The rows are grouped in 4 different ways at once. Each group adds its own fixed numbers to the row, and there is some noise. The rows also spread widely along 15 directions, which tell nothing about the answers.
Some rows, each with its group in each grouping after it:
[ 0.97 -2.81 -0.35 -0.45  0.90  0.69  1.45 -0.05 -2.37 -0.38  3.19 -1.64
  1.37  0.42 -1.51 -0.41  0.21 -0.84  2.15 -0.75 -2.04 -2.46  0.93  0.52
  0.21  0.52  0.58  2.91  0.54  0.88 -1.37  1.29 -0.93] | W j_989 J A
[-0.01 -1.19  1.83  2.04 -0.26  1.07 -1.10  2.42  0.94 -0.51  0.50  0.37
  0.28 -2.25  0.52 -0.70  2.81 -1.52  0.64  2.02 -3.42  1.49  0.82  0.08
  1.17 -0.79 -0.08 -0.50 -1.24  1.25  3.72  0.99 -2.01] | W j_974 S V
[-1.35  0.39  0.75  1.18 -1.13  1.83 -0.80 -0.13  2.34 -0.17 -0.02 -0.75
 -0.92 -0.27 -1.59 -1.02  0.97 -0.05 -0.83 -2.74 -2.62  2.02  1.68 -4.62
 -2.07  0.09  0.12 -2.09  2.56  0.87  0.30 -3.22 -1.78] | K j_974 D B
[ 0.34  1.24 -1.43 -0.12 -1.05  2.24 -0.48  3.06  1.03 -0.47 -0.53 -2.58
 -1.03 -1.04 -0.09  1.08 -3.72  0.35  1.00 -0.94  0.90  0.80  0.52 -0.87
 -1.87  0.85 -0.20 -1.06  1.21 -0.65  2.61 -1.29  0.35] | L j_612 J B
[ 1.87 -1.17 -0.71 -3.20 -0.08  0.85  1.57  4.94 -2.92  0.42  4.37 -2.85
 -0.06 -1.03 -1.08  0.94 -2.41 -1.32  2.62  0.88 -0.51  0.75  1.21 -0.91
 -2.59  1.75  0.53  0.89  1.43 -0.06  2.59  1.60 -0.37] | L j_234 D V
[ 0.39 -1.17  1.41  0.26 -1.12  1.95  0.79 -1.34  0.78 -1.11 -1.39 -0.96
  0.44 -0.33 -0.28 -1.17  0.36  0.71  1.28 -2.55 -3.46 -3.03 -0.45  0.67
  1.25 -1.10 -2.34 -1.12 -2.40  0.44 -0.99 -1.58 -2.71] | K j_33 S P
[-2.62 -1.62  0.96  0.94 -0.34  2.88  2.65  1.63 -1.59 -1.87 -0.74  0.02
  0.59 -1.10  1.38  0.00 -0.46  1.34  0.27 -1.36  0.09  1.54 -0.67 -0.43
 -1.33  1.55 -1.82 -2.25  0.59  1.96 -0.45 -1.80 -2.64] | W j_234 D A
[-0.64 -1.71  1.21  0.51  0.67  0.51  3.01  0.55 -0.76  0.36  0.42 -2.27
 -0.16  1.69 -1.51 -1.55 -0.51 -1.25  1.09 -0.64 -0.88  0.41 -0.37  0.16
  0.28  1.83 -1.52 -1.07 -2.19  0.30 -0.04 -0.08 -0.63] | L j_692 D P
[-1.00 -0.34  1.97  1.31 -1.36  1.28  2.49  1.95  0.01  0.93 -0.75 -0.53
 -0.70  0.01  1.05 -1.51  0.79 -1.45 -1.28  0.36 -1.59  1.41  0.70 -1.42
  0.69  1.40 -1.83 -1.84 -1.71  0.30 -0.48  0.31 -0.77] | K j_33 S B
[ 0.72 -1.04  1.17 -0.85 -5.34  0.33 -1.64  0.80  3.10  0.17 -0.23 -1.22
 -3.77 -1.40 -1.68 -0.29  0.83 -1.32  1.57 -0.72 -2.70 -2.62  2.50 -3.35
 -2.39  1.00 -5.23  0.57 -0.30 -0.32 -2.05 -2.63 -0.34] | K j_692 S V
[-0.11 -2.99 -1.42  2.63  1.47  0.24 -0.45 -3.06  0.34 -0.02 -1.14 -0.13
  1.30 -0.85 -3.07 -1.40 -0.26  0.05  2.12  1.29  1.24 -2.83  1.28  0.02
  1.81  1.04 -0.16  1.93 -0.36  2.19 -0.60  0.53 -1.96] | L j_612 J A
[-0.03  0.53 -2.30 -0.79  2.88 -0.90  3.34  0.24 -1.81 -1.98 -0.44  1.34
  0.10 -0.01  1.59 -2.46  1.03 -0.13 -0.07 -0.57 -4.86 -0.45 -2.05  1.34
  1.67 -2.28  2.91  0.60 -1.00  1.59  0.41  0.50 -0.13] | L j_989 J A
[ 1.76 -1.35  0.58 -0.78  0.56  1.03  1.15 -2.21  0.41  0.30  0.44  0.81
  1.26 -1.08 -2.19 -2.24 -0.54 -0.71  0.93 -1.34 -1.00 -0.43 -0.65 -1.05
  1.60 -1.00 -1.61 -1.25 -1.05  3.17 -1.39  1.88 -2.79] | K j_692 D P
[ 1.49 -2.38 -0.67  1.42  0.06  0.83  1.32  0.48  0.34 -0.21 -0.25 -0.48
 -0.89 -0.21  1.49  0.13 -1.04 -2.11  0.88  1.12  0.59 -1.49  0.80  3.15
  1.40  0.81 -1.90  4.35  0.78  1.48 -1.95  2.53  0.91] | W j_234 S V
[-0.30 -3.00 -0.03  1.84  0.52  1.25  1.67 -0.40 -1.11  2.10  0.20 -2.24
  0.60  0.31 -2.85 -1.47 -1.47 -0.76  1.03  1.37  3.20 -0.27  2.08 -0.99
  1.13  3.45 -1.07 -0.29 -1.41  1.80 -0.48  2.12 -1.61] | W j_692 S A
[ 1.34 -3.04 -1.70 -2.06 -1.47  1.78  1.91 -1.89 -0.27 -0.82  5.51  0.86
 -1.48 -1.18 -1.67  0.33  0.77  0.30 -0.11  0.68 -2.57  0.13  3.45 -1.55
 -2.57  0.36 -1.39  2.34  2.91  2.54 -0.74  1.67 -3.61] | L j_989 J P
[-0.95 -1.23  0.71  0.83 -0.09 -1.18  0.59  3.14 -2.12 -0.91 -1.29 -1.25
  1.53 -1.03  0.48 -1.19  1.10 -0.01  2.39 -0.20 -1.88 -1.29 -0.61 -1.56
  0.29  1.51  0.19 -0.33 -1.19 -0.80  0.25 -1.91 -0.44] | L j_234 S V
[ 0.41 -0.01 -2.18 -1.44  2.68  1.54  1.93  0.24 -2.77 -1.35  1.17 -2.53
  0.29  0.41 -0.58 -1.70 -1.47  0.17 -0.07 -2.62 -1.57  0.41 -0.11 -0.27
 -0.05 -1.15  2.95  0.34  1.32  2.39 -0.04  0.46 -0.32] | W j_692 J A
[ 1.61  0.08 -0.62  0.12  0.30  0.47  0.56  1.55  0.77  2.27 -0.40 -0.41
  0.84 -0.99 -1.40 -0.32 -4.15 -2.52  2.05  0.97  3.19  0.51 -0.78 -0.51
  0.80  1.39 -1.39 -0.52 -0.80  0.96  1.08  2.71  0.85] | W j_692 J B
[ 0.56  0.54 -1.06 -0.89 -0.05 -1.38 -2.76  0.39  1.48  1.07  0.31 -1.98
  1.68 -0.84 -1.23  0.53 -3.00  0.20  2.00 -3.89  2.17  1.73  0.39 -4.52
 -0.63  2.33 -0.11 -0.29  3.43  0.00 -0.02 -0.83 -0.16] | K j_33 S V
[ 0.34 -0.23 -0.21  2.70  0.27  3.07  0.11  1.95 -1.79  0.02 -1.33 -1.19
  0.23 -1.29 -0.65 -1.98  1.14 -1.02 -1.41  2.46 -1.61 -2.31  2.67 -0.31
  1.25 -1.26  3.50  0.61 -0.58  1.78 -0.43  1.48 -1.06] | K j_612 J A
[-2.78  0.47 -1.49 -0.42  0.99  2.36  1.80  1.70 -0.13 -1.45 -0.25 -2.13
 -3.39  0.95  0.27 -0.89 -1.51 -0.65 -1.12 -3.40  0.05  4.63  0.76 -2.28
 -3.19  0.92 -0.10 -1.87  3.76  3.88  0.51 -2.14  0.53] | W j_612 S A
[-0.97 -0.04  1.34  2.07 -1.27  0.95 -1.60  3.26  1.26  0.52 -0.93 -0.53
 -0.43 -1.74  0.00 -0.48  0.31 -1.89  0.07  0.49 -0.26  2.73  1.30 -2.66
 -0.15  0.88 -0.69 -1.36  0.87  1.78  1.51  0.21 -0.66] | W j_33 S V
[-1.10 -0.28  0.88  0.48  0.56  2.13  1.31  0.55  2.09  1.46  1.63  0.47
 -0.84  0.73 -1.68  0.00 -0.64 -2.60  1.50 -0.64 -2.13  2.04  0.47 -2.32
 -2.20  0.70 -0.17 -1.62  1.30  1.12  1.64 -1.25 -1.27] | K j_612 S B
[ 1.40 -2.93 -2.96 -1.02  0.99 -0.37  1.60 -1.75 -0.97 -1.39  0.52 -2.38
 -2.52 -0.35 -0.06 -2.00  0.13 -0.61 -0.02  0.19  0.04 -0.45  2.00  1.67
  1.17  1.30 -1.43  4.05  0.89  2.98 -0.73  1.74 -0.08] | K j_692 S B
[ 0.23 -0.52 -0.38 -0.90 -0.19 -4.54 -1.73  1.27  1.57  1.11 -0.88  1.21
  0.93 -0.92 -1.18 -0.46 -0.93 -3.50  5.40 -1.08 -0.04 -0.60 -0.89 -3.80
 -0.22  2.04 -2.18  2.14  2.09  0.36 -1.63 -1.12  2.25] | K j_234 S A
[-0.03 -0.53 -1.72  0.39  1.53 -0.50  0.09 -2.10  1.94  0.56  0.14  0.26
  0.57  0.48 -0.49 -0.52 -1.16 -0.24  0.65 -1.32  0.05  1.39  0.71 -1.92
  0.08  1.35  0.75  0.44  2.49  1.00  0.61 -0.23 -0.87] | K j_974 S P
[-0.84 -2.14 -0.57  0.03  2.09 -1.01  0.86  1.01 -2.65 -2.11 -1.47 -0.83
  1.26 -2.13 -1.15 -2.19  0.62  0.17  3.10  0.28 -0.33 -0.50 -1.45  0.05
  1.10  0.82 -0.10 -1.19 -2.07  2.51  2.25 -0.72 -2.11] | L j_692 D A
[ 0.24 -0.01  0.97  2.03 -2.31  1.12 -1.54  0.43  0.30  0.01 -1.19 -1.47
  1.46 -2.63 -0.16 -1.05  0.42  2.18 -1.31 -1.13  0.24  0.89  1.69 -2.66
  1.71  0.69 -1.03 -2.25 -1.00 -0.14 -0.48  0.38 -2.47] | W j_692 S A
[-0.80 -2.20 -0.50 -0.19  1.10 -0.17  2.23  0.54 -1.36  0.73  1.78 -0.32
 -0.06 -0.59 -1.53 -0.97 -0.76 -1.68  1.25  0.82  1.25  1.75  0.43 -1.22
 -0.60  2.41 -0.83 -0.22  0.51  2.52  0.69  1.52 -0.97] | W j_612 D A
[-3.36 -2.59  0.71  1.82  0.60  0.14  3.02  1.52 -3.81 -1.64 -1.04 -1.81
  1.62 -0.07  0.84 -1.77  1.81  2.42  0.68 -0.37 -1.62 -0.99 -0.40 -1.01
  0.20  3.15  0.47 -2.34 -2.39 -0.80  0.33 -2.78 -2.93] | L j_989 S P
[-0.70 -0.47 -2.83 -0.86 -0.73 -0.68 -0.28 -1.45  1.26 -1.26 -2.29  0.66
 -0.48 -2.14  0.85 -0.01 -1.84  2.83  1.10 -1.59  1.11 -0.86 -0.04 -2.75
 -1.15  1.96 -1.48 -0.12  1.70  0.64 -0.66 -3.18 -1.69] | K j_234 S V
[-1.13 -2.16 -0.49  1.58  2.68  2.52  3.19 -0.78 -1.53  0.57 -0.22 -1.84
  0.59  1.40 -2.60 -1.78 -1.40  0.35  0.83 -0.28 -0.01 -1.61  0.19 -0.46
 -0.35  1.32  2.05 -0.98 -0.77  1.49 -0.08 -1.12 -2.13] | L j_234 D V
[ 0.39 -0.71 -2.49 -0.08  1.44  0.32  0.66  0.42 -0.61 -0.67  0.35  0.62
  0.18 -1.73  0.10  0.02 -1.37  0.88  1.64  0.40 -0.13 -0.94  0.78 -1.32
 -1.32  0.45  2.51  0.74  2.21  1.74  0.94 -0.45 -1.91] | L j_974 S V
[ 0.50 -1.92 -3.40 -0.57  1.13 -1.36  0.80 -2.86  0.22 -1.10  0.32  0.12
 -0.69 -1.40  0.11 -0.88 -1.09  1.08  0.68 -0.81  1.69  1.16  0.83 -0.27
  0.94  1.56 -1.26  2.14  2.06  2.91 -0.54  1.14 -1.17] | W j_692 S A
[-1.53 -0.91 -0.36 -0.28 -0.85  2.32  2.06  1.98 -0.65 -1.85  1.40 -1.83
 -0.65  0.23  1.83  1.84 -1.88  0.95  0.59 -2.17  0.02  1.40  0.41  0.29
 -2.52  2.17 -1.95  0.04  2.24 -0.16 -0.29 -1.43 -0.51] | L j_612 J A

New rows, each followed by its group in each grouping:
[-0.62 -0.41  0.74  2.30  0.64  1.75  1.12 -0.39  0.27 -0.68 -0.94  0.10
  2.08 -0.54  1.74 -0.49 -0.65  1.04 -1.12 -1.32 -0.26  0.94 -0.45  0.62
  1.42  0.50  0.39 -0.85  0.39  0.36 -0.78  0.33 -1.87] | K j_612 D P
[-0.29 -1.45 -1.95  0.09  0.08 -0.30  1.53 -1.11 -0.67 -1.53 -0.96 -0.03
 -1.24 -1.60  0.75 -1.54  0.20  1.30 -0.30 -0.09 -0.13 -0.26  0.37  0.08
  0.96  0.71 -1.58  0.30 -0.55  2.08 -0.43  0.07 -1.21] | W j_612 S A
[ 0.20 -0.28 -0.25  0.14  0.66 -0.24  0.96  1.59 -0.30 -0.31  0.11  0.04
 -0.27 -1.08  0.52 -0.74 -0.21 -1.40  0.53  0.14 -1.77  0.60 -0.72  0.05
  0.32 -0.05  0.52  0.14 -0.35  1.12  1.26  0.55 -0.28] | W j_33 D V
[ 0.56 -1.46  4.07 -0.20 -0.20  4.51  3.69  3.09 -1.45  1.82  2.77 -2.41
  1.02  2.43 -1.81  0.27 -1.49 -3.06  2.43 -2.06 -2.83 -0.76 -0.55  0.83
 -0.62 -0.21 -1.97 -1.60 -1.52  0.58 -1.56  0.91 -0.85] | W j_234 S A
[ 0.62 -0.83  0.92  1.45  1.27 -0.31  0.70 -1.10  1.49  1.87 -0.27  0.92
  2.56  0.15 -1.58 -1.16 -1.39 -1.44  1.74 -1.15  0.57  1.21 -0.83 -0.92
  2.49  0.51 -1.73 -0.62 -0.13  1.75 -1.38  1.94 -0.99] | L j_234 S A
[-0.71 -2.30  0.14  1.83  0.17  0.22 -1.62 -0.26  0.44 -2.72 -2.11 -1.97
  0.98 -1.29  1.90 -0.43  1.19  1.61  0.40 -2.40 -0.25  0.44  0.24  0.59
  1.72  1.22 -1.70  1.50  1.27  0.89 -0.42 -1.63 -1.14] | K j_234 S V
[ 1.31  0.18  1.13  1.29  1.46  0.66  1.25  2.37 -1.40  1.54 -0.76 -1.42
  2.76 -0.86 -0.18 -1.93 -1.28 -0.33  0.33  0.11  0.34  1.16 -0.83 -0.34
  3.32  0.16  0.52 -2.81 -2.87  0.67  1.60  2.91 -1.04] | L j_974 S B
[-0.53 -0.52  0.93  1.81 -2.77  2.80 -0.19 -0.86  1.40  0.33  0.54 -0.64
  0.51 -1.08 -0.47  0.26 -0.91  2.28 -1.66 -2.86  0.81  0.68  2.67 -4.08
 -1.54  1.47 -1.51 -1.57  2.66  0.34 -3.92 -1.10 -3.18] | L j_692 S V
[-0.69 -2.86  1.33  0.28 -0.39  0.16  2.72  0.40  0.05  0.96  2.07 -0.88
 -0.17  0.58 -1.86 -0.83  0.30 -1.33  1.16  0.56 -0.21  1.87  0.59 -0.90
 -0.01  2.93 -3.55 -0.72 -1.16  0.78  0.52  0.89 -1.28] | L j_234 D A
[ 0.86  1.61 -1.54 -1.33 -0.46 -2.62  1.22  1.04  1.73  0.55  0.25  1.28
 -0.87 -1.09  0.94 -0.88 -0.68 -0.91  0.92 -0.19 -2.57  2.02 -0.92 -2.13
  0.05  0.32 -0.45 -0.61 -0.34 -1.00  1.66 -0.11  0.67] | L j_692 S B
[ 0.43 -1.76 -0.71 -0.41 -0.92 -0.35  0.52 -1.04  1.11 -0.16  0.93 -1.77
 -2.06  0.76 -2.28 -1.19  0.33 -0.75  0.93 -0.66 -2.00 -0.88  1.86 -1.39
 -0.78  0.88 -1.54  1.22  0.59  0.69 -0.33 -1.00 -0.35] | L j_974 D P
[ 0.03  0.91  2.13  1.51 -0.32  2.69  3.23  3.65 -0.23  2.32 -0.19  0.43
 -1.13 -0.29  0.78 -2.11  0.09 -3.11 -2.64  2.07 -1.52  2.88  0.51 -0.66
  1.58 -0.64  0.08 -3.02 -2.50  2.40  0.50  3.69 -0.59] | W j_33 S V
[ 0.78 -1.36 -0.89 -1.06 -1.28  1.92  2.07 -0.14 -1.26 -0.61  2.99 -0.96
 -0.57 -1.16  0.13 -0.17  0.04  1.08 -1.26  0.23 -1.28  0.44  2.11 -0.54
 -0.63  0.69 -0.81  0.81  0.36  0.85 -0.24  1.61 -2.16] | W j_692 J A
[ 0.32 -1.64 -0.84 -0.37  1.21 -1.35  1.64  0.64 -2.49  1.06  3.27 -0.72
  1.72 -0.36 -1.07 -1.21  0.65 -0.40  0.77  0.32 -1.26  0.78  1.21 -2.37
  0.49  1.89  1.87  0.64  0.33  0.51  0.25  2.06 -1.43] | W j_989 S A
[ 0.98 -3.16 -0.11  2.20  0.79  1.50 -0.22 -3.34  0.83 -0.25  0.66 -2.13
  1.37  0.23 -2.66 -1.67  0.75  0.86  0.19  0.22 -0.65 -1.50  2.03  1.10
  2.81  0.41 -0.90  1.09 -1.43  1.05  0.89  1.54 -2.72] | L j_974 J P
[-0.10 -0.28 -0.41 -1.57  0.98 -1.37  2.22  0.83 -0.40 -0.67  1.72  2.49
  0.78 -0.76  2.43 -0.54  0.50 -1.49  0.17 -1.08 -1.96  3.34 -1.39 -0.54
  0.91  0.41 -0.74  0.90  1.72  1.78 -1.26  2.24  0.00] | K j_989 J A
[-1.30 -1.16 -0.45  0.06  2.15 -0.47  1.46 -2.63  0.48  1.68  3.35  0.94
  1.84  1.19 -2.88 -1.22  0.20 -0.20  0.30 -1.92 -1.13  2.68  0.54 -4.55
 -0.67  1.40  0.96 -1.32  1.75  1.22  0.34 -0.01 -1.81] | W j_974 J A
[ 2.03 -1.30 -1.03  0.93 -1.12  0.12  1.04 -2.34  0.91  1.26  0.64  2.44
  2.46 -1.67  0.50  1.13 -2.70  0.97  1.72  0.42  1.82 -2.29  0.67 -0.53
  0.30  1.51 -1.08  1.56  0.91 -0.39 -2.82  1.88 -2.54] | W j_692 S P
[ 0.13 -0.90  1.35  2.71  0.82 -1.16  1.92  2.02  0.44  1.82  0.26 -0.17
  1.39  1.02  2.28 -0.40 -0.43 -3.37 -0.46  0.29  1.17  4.06 -0.10  0.62
  2.75  2.61 -1.48  1.93  0.97  0.10 -1.51  3.66  2.41] | W j_234 S B
[-1.41 -3.57  0.25  2.13  0.28  2.60  3.05 -1.12 -3.04 -1.79 -0.38 -2.37
 -0.39 -0.28  1.74 -2.74  3.32  2.34 -4.49 -0.11 -0.85  0.84  3.12  0.18
  2.16  1.46 -0.09  1.18  0.10  2.70 -3.11  1.22 -2.78] | K j_234 S V
[ 0.73  2.77  0.48  0.31 -1.30 -1.00 -0.79  2.18  1.93  3.16 -0.43 -1.18
 -0.06  0.46 -1.90 -1.47 -1.84 -2.42  0.20 -0.88 -1.45  1.24  0.19 -4.36
  0.23  0.13  0.51 -2.55 -1.06 -1.75  1.14  0.23  1.74] | W j_612 S P
[ 2.16 -0.69 -1.93 -1.96  0.96  0.96  1.12 -0.60 -1.55 -0.11  1.16  0.60
  1.31 -2.07 -0.84 -0.77 -2.40  1.09  1.81 -0.77  0.00 -1.43 -0.13 -1.21
 -0.06 -0.88  0.64 -0.67  0.57  2.49 -0.21  1.63 -2.61] | W j_974 S P
[ 0.11 -1.67 -1.85  0.34  1.93  2.09  1.98 -1.36 -0.06  0.13  0.39 -0.89
  0.15 -0.16 -1.21 -0.15 -3.54  0.53  1.10 -1.98  3.27  1.60  0.46 -0.75
 -0.78  1.83 -0.81 -0.28  2.59  3.41 -1.05  0.72 -1.94] | L j_692 S B
[ 0.42 -3.07 -0.83 -0.28 -0.42 -1.42 -0.24 -0.50  0.33 -0.15  2.66 -2.34
 -1.63 -0.26 -1.79 -0.96  2.10 -1.48  1.14  0.91 -1.97  0.50  2.95 -1.37
 -0.40  2.40 -1.54  2.92  0.65  0.13  1.97  0.17 -0.41] | K j_612 S B
[ 0.92 -1.69 -1.45 -1.25  1.45 -0.16  1.87 -1.38 -1.37 -0.37  1.97 -0.38
  0.73  0.19 -0.87 -0.73 -1.38 -0.21  1.91 -3.17 -0.86 -0.92 -0.43 -1.00
 -0.42  0.42  0.10  1.73  2.16  1.82 -2.96  0.49 -0.90] | W j_989 S B
[-0.57 -2.46 -2.06 -0.01  1.90 -2.17  2.68 -3.22 -0.27  0.66  0.91  1.24
 -0.87  0.20 -2.45 -3.39  2.28 -0.60  0.34  1.83 -2.66 -0.30  0.78 -1.76
  1.32  0.85 -0.11  0.89 -1.72  1.98  0.67  0.40 -1.62] | W j_234 S A
[ 0.06  1.80 -0.96  1.17  0.65 -0.67 -1.51  1.81  1.52  1.84 -1.63  0.11
  0.71 -1.48 -0.73 -1.67 -1.62 -1.43 -0.88  0.46  2.18  4.14  0.22 -3.15
  1.87  0.55  0.41 -2.11  0.58  2.22  2.05  2.46  1.05] | W j_974 J A
[-0.90  0.56 -3.72  1.16  1.40 -0.26  2.95 -0.30 -0.73 -0.07 -1.91 -0.17
 -2.07  0.67  0.37 -2.34 -0.68  0.49 -1.46  1.35 -1.45 -0.86  1.30 -1.04
  0.06  0.52  3.68  0.58  0.12  0.87 -0.03 -0.73 -0.17] | L j_989 S P
[ 2.12  0.25 -1.21 -1.17 -1.37 -0.66 -4.40  0.99  2.40 -0.11 -1.10 -2.51
 -0.64 -2.23 -2.40 -0.19 -2.30 -1.41  3.50 -1.85  0.29 -0.38  1.08 -2.54
 -0.15 -0.10 -1.92  0.56  1.68  1.63  1.80 -0.51  0.09] | K j_33 S P
[-1.71 -3.15  1.08  0.90  0.15  2.27  3.71  1.16 -2.70 -2.41 -0.17 -0.04
 -0.55 -1.01  2.18 -0.45  1.22 -0.19  1.06  0.29 -0.99 -0.27 -0.02  2.29
 -0.11  1.29 -2.61  0.26 -0.54  2.88 -1.51  0.00 -2.26] | W j_692 S A
[-0.54 -0.10 -1.56 -0.16  0.83  1.88 -1.61 -0.68  1.61 -1.89  0.76 -3.04
 -0.70 -0.27 -0.75 -0.41 -0.67  1.46 -1.05 -3.43 -1.41  3.41  0.76 -1.64
 -0.80 -0.37  0.10 -0.61  2.41  1.27  3.12 -1.72 -1.01] | W j_234 J V
[-0.46  0.70 -0.20  0.66 -2.36  0.18  0.13  0.67  1.22  1.93  0.22  0.55
  0.67 -0.82 -1.22  0.12 -1.85 -0.23  0.38 -0.80  0.76  0.10  1.35 -5.13
 -1.71  1.97 -0.44 -1.08  1.66 -0.81 -2.30 -0.73 -0.44] | W j_692 J A
[-0.44 -2.76 -0.01 -0.39 -0.85  0.02  2.33  1.77 -0.42 -1.84 -0.05  0.80
 -2.54 -1.47  1.85 -1.01  1.30 -1.95  0.29  0.77 -0.47  2.10  0.47  0.56
  0.07  0.98 -4.58  1.77  1.31  4.44 -1.88  1.43 -0.12] | L j_234 S V
[ 1.79 -1.77 -3.47 -0.49  1.11  1.47 -0.73 -2.85  0.41 -1.69  0.32 -4.09
 -1.11 -0.36 -2.06 -0.43 -0.85  2.94  1.75 -0.58 -1.99 -3.80  1.87  1.92
  0.76 -0.43  1.14  1.67 -1.14 -0.25  4.19 -1.56 -2.35] | W j_974 S A
[-0.80 -2.21 -0.13 -0.42  0.12  4.49  3.28  0.43 -0.87 -1.08  1.26 -1.40
 -1.99  0.04 -0.84 -0.26 -1.79 -0.10  0.36 -1.31  0.17  0.93  0.47  0.56
 -2.21  0.77 -1.95 -1.24  0.94  3.47 -0.03 -0.19 -2.59] | W j_989 D B
[-0.03 -1.12 -1.64 -0.76  0.38  0.39  2.69  1.99 -2.45 -0.58 -0.22  0.24
 -1.15 -1.85  0.46 -1.84  0.05 -0.53  0.37  2.32 -0.96 -0.16  0.70 -0.24
  0.17  0.22 -0.11 -0.05 -0.73  2.79  0.70  1.27 -1.02] | W j_234 S A
